Every row belongs to one group in each of 4 separate groupings. Each group adds its own fixed numbers to the row, and there is some noise. The rows also spread widely along 15 directions, which tell nothing about the answers.
Some rows, each with its group in each grouping after it:
[-1.62 -0.80  0.64 -2.82  1.55  4.39  3.74 -0.83  0.44 -2.00  1.13 -0.95
  1.16 -2.30  4.43 -3.37 -0.73 -0.74  0.63  2.82 -0.84 -0.19 -0.24  1.41
  0.60  0.63  4.40]	(1) nepu J180 J49
[-3.50 -0.60 -3.54  1.84  4.61 -0.90 -0.96 -4.51 -1.22 -1.30  2.25 -1.32
  0.06 -0.62  1.50 -0.89 -3.07  0.35 -0.78  2.19  2.43  1.14  2.11  1.77
 -0.44 -0.87  1.18]	(3) pokor J433 J481
[ 1.70  2.33 -2.87 -2.45  2.25  0.92 -1.72  1.05 -0.48 -1.91 -1.29 -0.19
  0.11  1.00 -0.73 -0.46 -2.03 -0.14 -0.47 -0.72 -2.10 -0.54 -0.13 -0.27
 -1.79 -1.81  1.63]	(2) gile J180 J481
[-0.38 -0.79  0.74 -1.99 -1.56 -1.02 -4.11  2.36  2.64 -0.59 -1.08 -6.18
  1.57  2.36 -0.20  5.92 -2.84  2.43 -0.94 -2.61  2.14  1.89  0.84  2.17
 -1.02  0.04  0.89]	(0) Ruko J433 J49
[ 2.49 -1.28  2.20 -5.66 -4.38  3.27  3.92  4.23  1.70 -0.31 -1.11 -0.84
  0.16 -1.11 -0.41 -2.90  0.13  1.58 -0.23  0.82  0.92  2.19  1.28 -4.32
 -1.53 -1.51  3.15]	(1) nepu J150 J935
[ 2.18 -2.44  4.07 -0.32 -1.23  0.45  0.00  0.80  0.33 -0.40  0.64 -2.07
 -2.19 -2.96  2.00 -1.21  0.32  0.74  1.84 -0.09 -2.26  1.87 -1.02  2.25
 -0.05  0.27 -0.17]	(4) gido J150 J326
[-0.39 -1.75 -0.41 -0.91  1.38 -3.18 -0.93 -0.03 -2.01 -0.05 -1.75 -0.23
 -1.33 -1.95  0.37 -0.63 -1.22  0.81 -0.14  0.77  0.13 -0.44  0.57  0.56
 -1.60  0.23 -1.16]	(2) kimuz J855 J326
[ 0.84 -3.66 -1.72 -4.09  1.75  0.04 -2.16 -0.67  1.58  1.42 -0.99 -3.57
  0.06 -3.79  1.32  2.88  0.22  1.14 -1.29 -1.60 -0.98  3.41  1.22 -1.79
  0.07  2.05 -2.35]	(4) gile J855 J298
[ 1.82 -2.16 -1.05 -0.95  1.86 -1.27 -3.63 -0.38  0.91  0.20  0.17 -3.77
 -0.35 -0.46  1.44  2.05 -0.47 -1.02  0.79 -1.87 -0.63  0.87  0.39  2.38
  0.13 -0.11 -2.15]	(3) kimuz J433 J774
[-2.60 -0.79 -1.68 -2.28 -2.53  1.62  1.88 -0.15  1.69 -0.28 -4.42 -1.33
  1.43 -2.79  2.91  0.79 -0.42  1.41 -3.43  0.55  4.17  3.55  3.37 -4.19
 -0.61 -0.25  1.05]	(0) gido J180 J935
[ 0.82 -1.19  3.78 -3.41 -1.43  1.79  3.39  1.95  0.91 -2.60  3.05  0.60
 -0.72  1.89  2.58 -3.17  0.54 -3.03  3.12  2.86  0.26 -2.17 -0.04  1.09
 -0.78 -1.58  2.01]	(4) pokor J855 J298
[ 3.29 -0.28 -0.81 -1.71  1.56  1.08 -1.71  2.00 -0.86  1.12  1.57 -3.79
 -1.05 -1.35 -3.80  0.91 -2.89  5.70 -2.92 -2.54 -4.09  2.36 -0.99 -2.72
 -1.54 -0.44  0.72]	(2) Ruko J180 J774
[ 3.23 -3.06  1.67 -2.83  0.66  0.45  0.87 -0.09 -1.20 -0.46  0.62  0.13
 -2.45 -2.87  2.34 -3.81  1.99 -0.97  3.57  0.69 -2.89 -0.70 -1.19  0.47
 -0.40  0.62 -0.94]	(2) kimuz J433 J481
[ 1.13 -4.14  0.52 -4.94  0.37  0.73 -5.71 -3.23 -0.46 -1.54  0.82 -2.05
  0.52 -3.42  4.26  0.75 -1.08 -5.58  4.55 -0.02 -1.41  1.44  2.94  4.12
  0.66  1.73 -3.61]	(3) nepu J855 J298
[-1.17 -3.38 -0.55 -5.07  1.08 -0.89 -0.43  0.37 -0.36 -0.63 -0.59 -1.16
  0.70  0.36 -0.48 -4.03 -1.40 -1.18  5.94  4.16  1.90 -1.73  1.98  3.90
 -3.38 -1.54  4.88]	(1) kimuz J150 J49
[-0.29 -1.87  0.67 -1.94 -1.07  2.21  1.20 -1.18  0.60 -2.74  2.34 -1.16
  1.63 -0.17  2.39 -2.22 -1.48 -1.26  1.87  2.55  3.02  0.28  2.86  0.38
 -0.46 -0.84  2.31]	(1) gido J180 J774
[-0.73 -2.36  2.97 -2.44 -0.53 -0.42  1.05 -2.17 -2.36 -1.14  0.42  0.38
 -1.62 -4.12  0.11 -0.09  0.18 -1.67  3.84  1.01 -1.47  1.57 -1.09 -1.64
 -2.64  2.64 -1.86]	(1) kimuz J180 J298
[-5.50 -0.89  0.12 -1.99  1.97  1.70 -1.02  0.75 -1.39  2.40 -5.13 -2.23
  0.01 -5.74  4.08 -0.14 -1.47 -1.48 -2.82  0.62 -1.99  3.16 -0.94  1.80
  1.30  2.16  2.34]	(2) gile J433 J774
[ 1.97  1.95 -3.49  0.61  4.55 -0.80 -0.23  0.94  1.36  0.51 -0.56 -2.29
 -0.71  1.34 -0.68  2.59 -0.13  0.91 -1.66 -2.68 -1.25 -0.52 -3.11 -0.27
 -0.76 -0.72  0.78]	(1) kimuz J180 J481
[ 1.07 -1.75 -1.27  0.29  2.82  2.43 -1.54 -1.65  1.42  0.36  2.19 -4.25
  0.77 -2.24  0.59  3.30 -2.41  0.12 -1.36 -2.00  1.59  2.78  0.11  0.20
  0.12  2.02  1.13]	(1) kimuz J150 J298
[ 5.78 -2.74  1.03 -3.46  0.07  3.74  1.42 -0.41 -0.57 -2.56  3.70 -0.12
  1.58 -1.54  3.37 -3.34 -1.37  1.98 -1.99 -0.75 -1.09 -3.23  2.98 -1.02
 -1.91  0.69 -1.55]	(4) gido J180 J774
[-1.27  1.68  1.40  2.64 -0.94 -2.81  4.21 -1.10  0.12 -6.00 -1.06 -0.66
 -0.63  0.79  1.25 -1.27 -0.62  2.59 -1.18  2.19  2.19  0.66  0.11 -0.88
  0.32 -1.45 -1.29]	(4) pokor J150 J326
[ 2.26  0.71 -1.35  1.32  2.64  2.23  1.76 -1.51 -1.47 -2.69 -4.10 -1.55
  1.06 -3.10  0.78 -1.35 -2.33  0.19 -3.86 -1.48  0.16 -0.69 -1.61 -0.76
 -2.51  3.38  1.94]	(3) gido J150 J935
[-1.65  0.63  0.71 -0.73 -1.20 -1.27 -1.27 -0.04  1.63 -2.56  0.68 -3.34
  0.36  1.75  1.19  3.91 -1.13  1.06 -0.44 -0.79  1.25  3.43  0.72 -0.50
  0.95 -0.97 -1.12]	(4) gido J855 J481
[-0.63 -1.25 -1.23 -2.72 -0.66 -1.51 -2.01 -1.72 -0.33 -0.46 -1.37 -0.75
 -0.71 -2.12  1.12  2.32 -0.39 -1.06  1.65 -0.63  0.02  2.28  2.02 -1.77
 -2.41  0.45 -3.62]	(3) Ruko J180 J935
[ 1.24  0.82  1.96 -1.80  1.65  2.71  0.21  0.57 -2.26 -1.25  0.60 -0.44
 -0.51 -1.86  0.98 -1.74 -2.12 -0.24 -2.56 -1.09 -4.54 -1.03 -1.55  0.72
 -1.23  0.50  0.59]	(3) gido J180 J298
[ 2.46 -1.81 -1.40 -4.03  2.40  5.02 -1.55 -1.05  1.68 -1.76  3.65 -2.28
  1.10 -0.47  1.85 -1.00 -1.78 -2.63 -0.42  0.42 -0.15  1.28  2.10 -0.29
  1.70 -0.58  1.36]	(4) gido J855 J298
[ 1.42 -0.84  4.34  0.85 -2.24 -0.19 -0.77  0.31 -0.43  1.45  2.87 -0.09
 -2.85 -1.74  5.74  1.20 -0.74  2.20 -0.37 -1.23 -1.71 -0.60  1.07  2.47
 -2.27 -1.97 -3.16]	(0) gido J855 J935
[-1.81 -3.06  1.98 -5.15 -1.27 -2.77  0.65  3.07  0.68  0.05 -1.40 -2.66
 -0.87  0.60  0.56 -3.50  0.09  0.27  1.63  2.95  1.28  0.14  1.34  1.85
  0.71 -2.78  0.74]	(1) pokor J433 J935
[-0.03 -0.26  1.55 -0.59 -2.47 -1.50 -0.32 -1.83 -1.03 -6.31  2.12 -1.68
  1.19  2.84 -0.65 -1.37 -3.38  1.34  2.91  3.03  3.60  0.31  3.09  0.97
 -2.32 -2.75  0.85]	(0) kimuz J433 J774
[ 2.20 -2.19  1.91 -1.09 -0.41 -0.87  0.80  0.65 -3.74 -2.29 -0.94  0.57
 -0.70  0.43 -2.29 -6.72 -2.84 -1.42  2.46  3.24  2.23 -3.46  0.51  3.08
 -3.62 -0.69  3.21]	(3) Ruko J150 J774
[-0.23  0.40  1.87 -2.59 -2.81 -1.66 -1.78  4.76  0.75  2.62 -4.34 -1.42
 -3.02 -0.32  1.27  1.25  0.58  0.04 -1.61 -1.57 -1.53  2.97 -0.73  0.40
  1.27 -3.08 -1.49]	(4) pokor J855 J481
[ 1.73 -2.60  2.97 -3.16 -0.69  3.17  2.48  2.21  0.27  1.11  3.33 -0.18
 -0.24 -2.40  2.74 -2.04 -1.45  1.67 -3.48 -0.54 -0.03 -0.76  1.40 -1.75
 -0.79  0.77  0.64]	(1) pokor J433 J326
[-1.14  1.21 -4.09  0.77  3.02 -2.24 -0.86 -2.38 -1.09 -2.21 -3.54 -1.65
  0.14 -1.16 -1.08 -0.59 -2.82  2.15 -0.77  1.64  1.34  1.58  1.19  0.09
 -2.59 -1.75  1.42]	(1) gile J180 J935
[-0.10  0.16 -0.01 -2.46  0.29 -0.30  0.25  0.20  1.24 -2.00 -0.41 -0.96
  1.07 -0.34  2.51  1.71 -0.51 -0.44  0.37 -0.50 -0.23 -0.33  0.37 -0.53
 -1.72  0.44 -0.11]	(1) gido J855 J326
[-1.80 -0.56 -0.21 -0.51  2.35  0.66 -4.22 -2.59 -0.35 -1.95  3.68 -3.26
  0.21  0.66 -2.17  2.24 -4.95 -2.67  4.11  1.55  1.75  3.53  0.87  1.96
 -2.51 -0.04  3.16]	(1) gile J433 J935
[-2.62 -3.12  1.49 -5.96  2.86 -4.21 -1.88 -0.01 -1.47  1.39  4.35 -2.12
 -2.16 -1.44 -2.59  2.00 -0.79  1.13  2.46  0.30 -4.34  0.64 -2.14 -1.46
 -2.18  2.43 -3.00]	(0) gile J855 J326
[-0.16 -2.04  2.06 -1.36  0.25 -0.57 -1.14  2.47 -1.27  3.31  0.23 -0.68
 -3.76 -1.32 -0.45 -1.18  0.21 -1.88  1.78  0.33 -1.27  1.04 -2.35  1.07
 -0.20 -0.08  1.30]	(2) gido J855 J481
[ 0.12 -0.85  0.98 -2.50  2.92  1.21  0.31  0.91 -1.04  1.26  1.98 -0.90
 -1.25 -1.96  1.89 -1.98 -1.52  0.03 -0.02  0.61 -2.90 -1.27 -1.13  2.17
 -1.66 -0.35  1.41]	(1) gile J180 J935

New rows. What belongs after each?
[-2.94 -4.12  4.28 -0.59 -2.50  1.83  1.65 -0.15 -1.08  0.83  3.96 -0.96
 -1.08 -3.04  2.83 -1.79 -1.42 -1.02  1.24  3.02  2.96  2.24  1.80  0.59
  0.44  1.50  1.74]	(2) gile J180 J774
[ 2.48  1.29  1.36 -2.78 -1.28  2.29 -0.26  2.01  0.18 -0.89 -1.41  0.08
 -0.28 -1.05  4.21 -1.66 -0.48  0.11 -0.10 -0.68 -3.31 -0.28  1.00  1.42
 -1.01 -3.69 -0.22]	(1) kimuz J433 J774
[-1.07 -1.94 -0.72 -4.51  2.53  2.20 -1.24 -0.75 -0.37  0.68  4.80 -0.85
  0.93 -0.67  1.16 -0.56 -3.03 -0.47  0.70  1.06 -0.24 -0.93  2.63  0.23
 -2.66 -0.24  1.48]	(1) gido J180 J935
[-0.62 -1.43 -2.65 -0.27  0.41  0.71 -0.09 -1.35  2.73 -1.83  1.35 -3.50
  0.94  0.30  1.12  1.74  0.00  0.45  0.16  0.32  3.75  3.36  1.90 -1.88
  1.93  0.08  1.16]	(2) gido J180 J481
[ 2.58 -0.67  0.81 -0.54 -0.09 -0.32 -3.25 -2.18 -1.04 -1.57  2.16 -1.37
 -1.43 -1.92  1.85  0.52 -1.94 -0.04  1.48 -0.92 -2.22  1.50  1.68  1.15
 -0.38 -1.40 -4.51]	(1) pokor J180 J774
[ 1.57  2.29 -1.00 -2.05 -2.36  0.79  2.36  0.26  0.29 -4.99 -7.32 -0.35
  2.08 -1.20  2.33 -1.42 -0.50  0.13 -1.15  0.05  1.30  0.10  0.99 -1.69
 -1.35 -0.85  0.12]	(1) Ruko J150 J774
[ 1.50 -0.47 -0.35 -0.36  0.79  0.05  0.07 -1.19  1.22 -1.83 -0.90 -1.60
  0.48 -1.51  2.87  2.02  0.41 -1.13  1.30 -1.48 -0.24  0.16 -0.17  1.24
 -1.70  1.38 -0.85]	(3) nepu J150 J298
[-0.94 -1.42 -1.80 -4.88 -0.85  0.29 -1.24 -0.06  0.49 -0.18 -3.05  0.89
  2.05 -1.72  2.47  1.49 -1.24 -1.09  1.84  0.33  1.88 -0.39  3.25 -0.97
 -5.53  0.60  2.02]	(0) kimuz J855 J326
[ 0.33 -1.23  1.11 -3.44 -2.39  0.33  2.85  2.56  1.56 -0.74 -1.94 -1.01
 -0.59 -0.86  2.73 -1.22  1.26  0.53  0.23  0.88  0.61  0.64  0.77 -2.08
 -0.48 -0.78  0.62]	(2) pokor J855 J935
[-4.23  1.60  0.88 -1.07  1.69  0.21 -2.03  0.17 -1.19 -2.88 -0.53 -3.60
 -0.51  1.21 -2.11 -0.06 -4.67 -1.79 -1.22  2.22  0.23  4.19 -0.54  1.04
  1.75 -1.70  2.27]	(4) pokor J433 J935
[ 1.79  1.84 -2.29 -4.27  0.99  1.47 -1.29  1.14  2.03 -1.22  1.45 -0.55
 -0.33  1.66 -1.63  1.58 -0.65 -0.07  1.47 -0.60 -2.48  2.04  1.03 -2.18
 -1.99 -3.75  0.25]	(4) nepu J150 J298
[-3.89 -0.18 -2.41 -2.56  2.17 -0.69 -2.41 -2.09 -0.63  2.59  1.96  0.14
 -1.37 -2.86  2.93  2.78 -1.19 -1.57 -1.77 -0.16 -1.02  3.04  2.18 -1.69
  1.48 -1.19 -5.58]	(1) nepu J180 J774
[ 2.88 -0.31  1.39 -0.95 -3.82 -0.61  0.61  3.57  3.35 -0.97  1.71 -1.11
 -1.73  3.68  3.39 -2.48  1.26 -0.65  1.19  1.57  1.97  0.23  2.49  2.26
  2.32 -7.31 -0.17]	(3) gile J855 J774
[-3.71 -0.90  2.68 -1.96  0.34  0.02 -2.15 -0.27 -1.18 -2.85  1.24 -1.88
  0.81 -0.55  2.93 -1.07 -4.01 -0.52 -0.41  2.53  0.15  1.15  2.35  4.44
  0.67 -1.02  1.02]	(4) gile J433 J326
[ 2.61  1.60 -0.76 -2.84 -1.09  2.59  1.13 -2.17  1.33 -6.09 -1.59  0.49
  1.47 -0.76  3.55  1.49  0.61 -2.16  1.15 -0.84 -0.97  0.46  1.27 -2.81
 -1.18  0.41 -2.98]	(4) Ruko J180 J298
[ 0.91 -1.66 -2.16 -2.19  0.51  1.26 -2.60 -2.45 -0.58 -1.23 -0.06 -0.59
  0.89 -2.40  0.24 -0.43 -2.29 -0.30  2.57  0.89  0.21  2.18  3.65  0.56
 -3.74 -0.99  1.87]	(3) nepu J180 J298
[-1.32  1.69  0.59 -3.09  0.29  0.06  0.38  1.84  0.28 -1.62  1.15 -1.01
 -0.42  1.26  1.59  0.99 -0.28 -0.71  0.39 -0.11 -2.94 -0.02 -0.84 -0.58
  0.42 -1.74 -1.21]	(2) kimuz J180 J774
[ 1.02 -1.82 -1.03 -3.67  0.77  3.05 -3.06 -0.02  0.73  1.99 -0.69 -2.38
 -0.42 -3.99  2.12  0.21 -1.89 -0.76 -1.04 -1.01 -1.07  3.84  2.29 -0.50
 -0.09 -0.67 -0.13]	(1) pokor J433 J935
[-0.45  0.53  1.05 -1.69 -0.14  2.01 -1.57  1.44 -0.01  0.54  2.41 -1.22
 -0.66  0.50  1.14  0.16 -3.13 -1.20 -0.60 -0.07 -0.35  1.42  1.33  1.73
 -0.79 -2.39  1.27]	(3) nepu J150 J935
[ 3.41 -0.97 -2.33 -3.20  1.76  2.31 -0.57 -0.30  0.77 -1.28 -2.52 -0.57
  0.64 -2.05  3.53 -2.82  0.50 -1.77  1.91  0.21 -1.86 -0.80  1.12  1.81
 -1.10 -1.37  0.75]	(4) kimuz J150 J774
[ 1.07 -1.24  4.22 -3.58 -0.66  2.38  3.05  1.80 -2.76 -1.61  1.10  0.77
  0.15 -1.47  0.60 -2.68 -2.11  1.38 -1.80  0.51 -1.79 -2.74 -0.42 -0.63
 -3.58  1.81  1.31]	(4) Ruko J180 J298
[ 2.24 -0.48  0.57 -1.24  0.22 -1.00 -1.87 -0.82 -3.09 -1.23 -3.79 -1.56
 -0.95 -3.53 -2.61  0.88 -2.80  3.64 -1.16 -1.28 -2.65  2.25 -0.47 -1.43
 -4.54  1.39 -0.83]	(4) Ruko J855 J298
[ 0.35 -0.11 -0.15 -1.89  2.01  0.33 -0.25 -2.01 -0.78 -2.34  0.76 -0.15
 -0.10 -1.22  2.49 -0.47 -0.66 -1.69  2.80  0.94 -1.79 -1.20  0.00  2.03
 -1.73 -0.30 -0.61]	(1) Ruko J180 J298
[-2.40 -2.91  5.56 -4.87 -4.48  0.72  1.17  1.16  0.14 -1.23  0.66 -0.54
 -0.06 -2.38  3.90 -1.09  0.53 -1.75  4.21  1.91 -0.32  1.36  1.65  1.99
 -1.52  0.23  0.63]	(3) gile J150 J298
[-1.85 -4.81  1.91 -5.96 -0.67  2.77  0.69 -0.71 -0.93  2.06  0.88 -0.08
  0.30 -5.96  4.66 -2.19  0.55 -1.08  2.75  1.30 -2.57  1.58  2.01 -0.37
 -2.63  1.91  1.02]	(3) kimuz J433 J774
[-0.48  0.31  1.82 -1.28 -0.73  0.56 -1.44 -0.64 -0.77 -1.77  1.54 -1.17
 -0.65 -0.77  2.23 -0.08 -2.45 -0.64  0.23 -0.11 -0.38  1.45  1.18  1.67
  0.65 -1.33 -1.47]	(1) pokor J150 J481
[-3.41 -1.99  1.32  1.58  1.91 -1.31 -0.67 -3.67 -1.81 -1.31  4.68 -1.03
 -1.87 -0.33  0.10 -0.50 -1.92 -3.69  3.50  3.15  3.13  1.56 -0.30  1.98
  1.02  0.83  0.01]	(1) gido J180 J481
[ 1.28 -1.42  0.94 -2.23  1.19 -0.22  0.56  1.16  2.36 -0.71 -0.35 -4.29
 -0.86 -1.25  1.79  0.24  1.22  3.03  2.55 -0.35 -3.93  1.81 -1.43  1.32
 -1.52 -0.89  1.85]	(4) pokor J433 J935
[ 0.48 -2.91  4.19 -1.97 -4.42 -4.17 -1.10  2.34 -1.03  0.88  4.15  0.78
 -3.23  2.05  0.89 -1.02  0.11  2.24  5.43  1.97  1.00 -0.48  2.84  2.34
 -3.01 -4.57 -1.51]	(2) kimuz J855 J481
[-3.95 -0.17  4.63  0.44 -1.34 -0.36  0.44 -0.58 -3.04 -1.39  1.28  0.77
 -0.06 -0.74  3.37  0.59 -2.82 -1.39 -0.56  0.45  1.24 -1.19  0.25  2.38
 -2.89  1.91  0.16]	(3) gido J433 J481
[-3.10 -4.15  5.00  0.28 -0.46 -1.37 -2.59  0.15 -0.96  4.35  6.30 -3.47
 -2.33 -1.99  1.00  3.63 -2.13  0.27  2.30 -0.73 -0.24  2.22 -0.61  3.64
 -1.61  2.22 -0.98]	(3) Ruko J150 J774
[-3.71  0.38 -3.28 -2.66  1.85 -1.78  0.81 -0.86 -0.32 -2.18 -6.13 -0.37
  0.47 -0.58  1.05 -2.06 -0.57 -2.83 -1.25  2.99  2.77  0.14  0.55 -0.42
  0.71 -1.01  0.93]	(0) pokor J855 J298
[ 0.04 -1.85  2.47 -2.33 -3.04  1.67  0.14  1.11 -0.82 -0.34 -1.33 -0.98
 -0.38 -2.71  3.30 -1.94 -1.08 -1.46 -1.97  0.33  0.48  1.93  1.88  0.46
  1.87 -0.29 -1.26]	(3) nepu J180 J774
[-0.82 -1.84  0.28 -1.87  1.55  0.04  1.18  0.59  1.74 -1.20  1.06 -2.73
  0.56  1.16  2.03  0.09 -0.08 -1.13  2.65  1.67  1.34 -1.07 -0.32  2.52
 -1.28  0.50  2.72]	(4) Ruko J180 J935
[ 2.86  0.80  0.77 -0.98  0.46  2.87  1.67 -2.01 -0.52 -3.25  3.25  3.14
 -0.30 -1.58  4.07 -0.77 -0.86 -1.09 -0.42 -0.64 -1.29 -2.12  1.70 -1.85
 -2.78  0.32 -3.10]	(4) gido J150 J326
[ 2.56 -0.94 -0.67 -0.39 -0.07  2.19 -0.96 -1.53  0.67 -1.38  1.09 -1.15
  0.11 -0.80 -0.04  0.74 -1.52 -1.86  2.85 -0.17  1.32  0.95  0.56 -0.91
 -3.33  0.58  2.02]	(0) pokor J180 J774
[-1.16 -0.32 -1.54 -2.67  1.40 -0.60 -0.84  0.38 -1.09 -0.88 -3.49 -2.15
  0.39 -1.26  0.30 -2.13 -1.68  0.23 -1.24  0.64 -0.15  0.98  0.32  1.43
  0.54 -0.52  1.40]	(3) Ruko J150 J481
[-2.36  1.16  0.63 -0.41  0.78  1.33  1.75  1.08 -0.33 -0.20 -1.22  0.49
 -0.64 -0.17  2.22 -0.57 -0.86 -5.76 -1.85  0.57  1.84 -0.45 -1.78  0.28
  1.12  0.73  0.56]	(3) gile J150 J774
[ 0.83 -0.95  0.24 -0.85 -1.91 -4.06 -3.03 -0.31 -0.40 -0.95 -3.14 -0.31
 -1.72 -0.26  0.38  1.27 -0.65 -1.57  2.76  0.17  2.64  1.15  2.18  0.87
 -2.68 -1.81 -3.63]	(1) gile J433 J935
[ 0.26 -1.45  1.05 -5.31  2.61  2.71 -3.22  4.66 -0.11  3.86  3.24 -0.84
 -0.30  1.25  3.82 -1.20 -2.03 -2.40 -0.54 -0.91 -2.73 -4.10  0.46  5.74
 -0.32 -1.51  2.48]	(2) Ruko J433 J481
[ 0.80  0.48 -2.68 -4.14  2.28  1.61 -1.05  0.02  1.67 -0.97 -0.41 -0.28
  1.11 -1.22  3.49 -0.33 -0.28 -0.92 -0.66 -0.50 -2.12 -0.30  1.97 -0.13
 -0.12 -1.77 -0.42]	(1) gido J180 J326
[-2.34 -1.14  2.04 -1.27 -1.18  0.61  0.25 -1.02 -1.69  0.62  1.36  0.06
 -1.00 -3.29  1.92 -0.64 -2.10  0.30  1.03  1.55  0.09  2.40  1.59  0.19
 -1.59 -0.64 -0.22]	(1) nepu J150 J774
[ 0.19  0.32 -0.63  0.71  0.52 -0.22 -0.88 -2.57 -0.55 -2.28  0.21  0.17
 -1.26 -0.54  2.53 -0.31 -0.92 -1.11  0.46  0.88  1.06  1.43  1.32  0.28
  0.02 -1.52 -1.77]	(4) gido J855 J481
[-2.92  1.02  0.20 -4.88 -1.14 -0.05  1.96 -0.21  2.21 -5.11  3.10 -1.05
  4.01  3.30  6.83  1.36 -0.97  3.26  0.48  1.10 -0.54 -3.33  4.34  2.10
 -2.11 -2.41 -0.58]	(3) Ruko J180 J49
[ 1.06 -3.56 -0.57 -3.46  5.48 -0.05 -1.67 -0.61  0.94 -0.28  2.24 -4.64
  1.08 -0.89  3.70 -0.79 -0.04 -0.64  3.15  0.13 -3.33 -3.22 -1.34  6.45
 -0.12  2.06  0.77]	(4) Ruko J150 J774
[-1.17  0.16  1.15  0.72 -2.10  5.31  4.21 -0.36 -1.66  1.19 -3.59  3.16
 -0.22 -6.04  5.03 -2.96 -1.69  1.16 -4.27  1.32  2.19  1.54  2.52 -2.20
 -3.30 -0.46  3.76]	(1) Ruko J433 J298
[ 1.49  0.84  1.98 -0.67 -1.39  2.02 -1.40 -0.95 -3.66 -2.18  1.63  0.58
 -1.55 -1.47 -0.93 -3.78 -4.46  0.72 -0.31  1.33 -1.82  1.65  1.91  0.25
 -1.88 -3.05 -0.17]	(3) Ruko J150 J774
[ 0.06 -0.17 -3.81  0.64  3.95  0.89 -1.49 -0.72  0.25  2.33 -0.84 -1.42
 -1.20 -2.61 -0.74  3.11 -0.97 -0.30 -2.43 -1.86 -0.25  2.42 -0.83 -2.03
 -0.92  1.37  0.36]	(2) nepu J180 J298
[ 2.41 -0.12 -4.55 -2.13  2.76 -0.23 -3.22 -1.55  2.69 -0.84  2.56 -0.86
 -0.28  2.01  1.57  0.54 -0.85 -0.11  3.06  0.39  0.52 -1.25  2.90  2.39
 -2.11 -4.17 -0.43]	(0) gile J150 J49
[-1.95 -1.64 -1.62  1.24  1.67 -1.05 -0.91 -3.08 -0.78 -0.94  1.13 -0.95
 -0.45 -1.79 -0.80 -0.55 -3.28  1.01  1.37  2.34  3.18  1.86  2.15  0.44
 -2.94 -0.25  2.32]	(0) pokor J150 J326
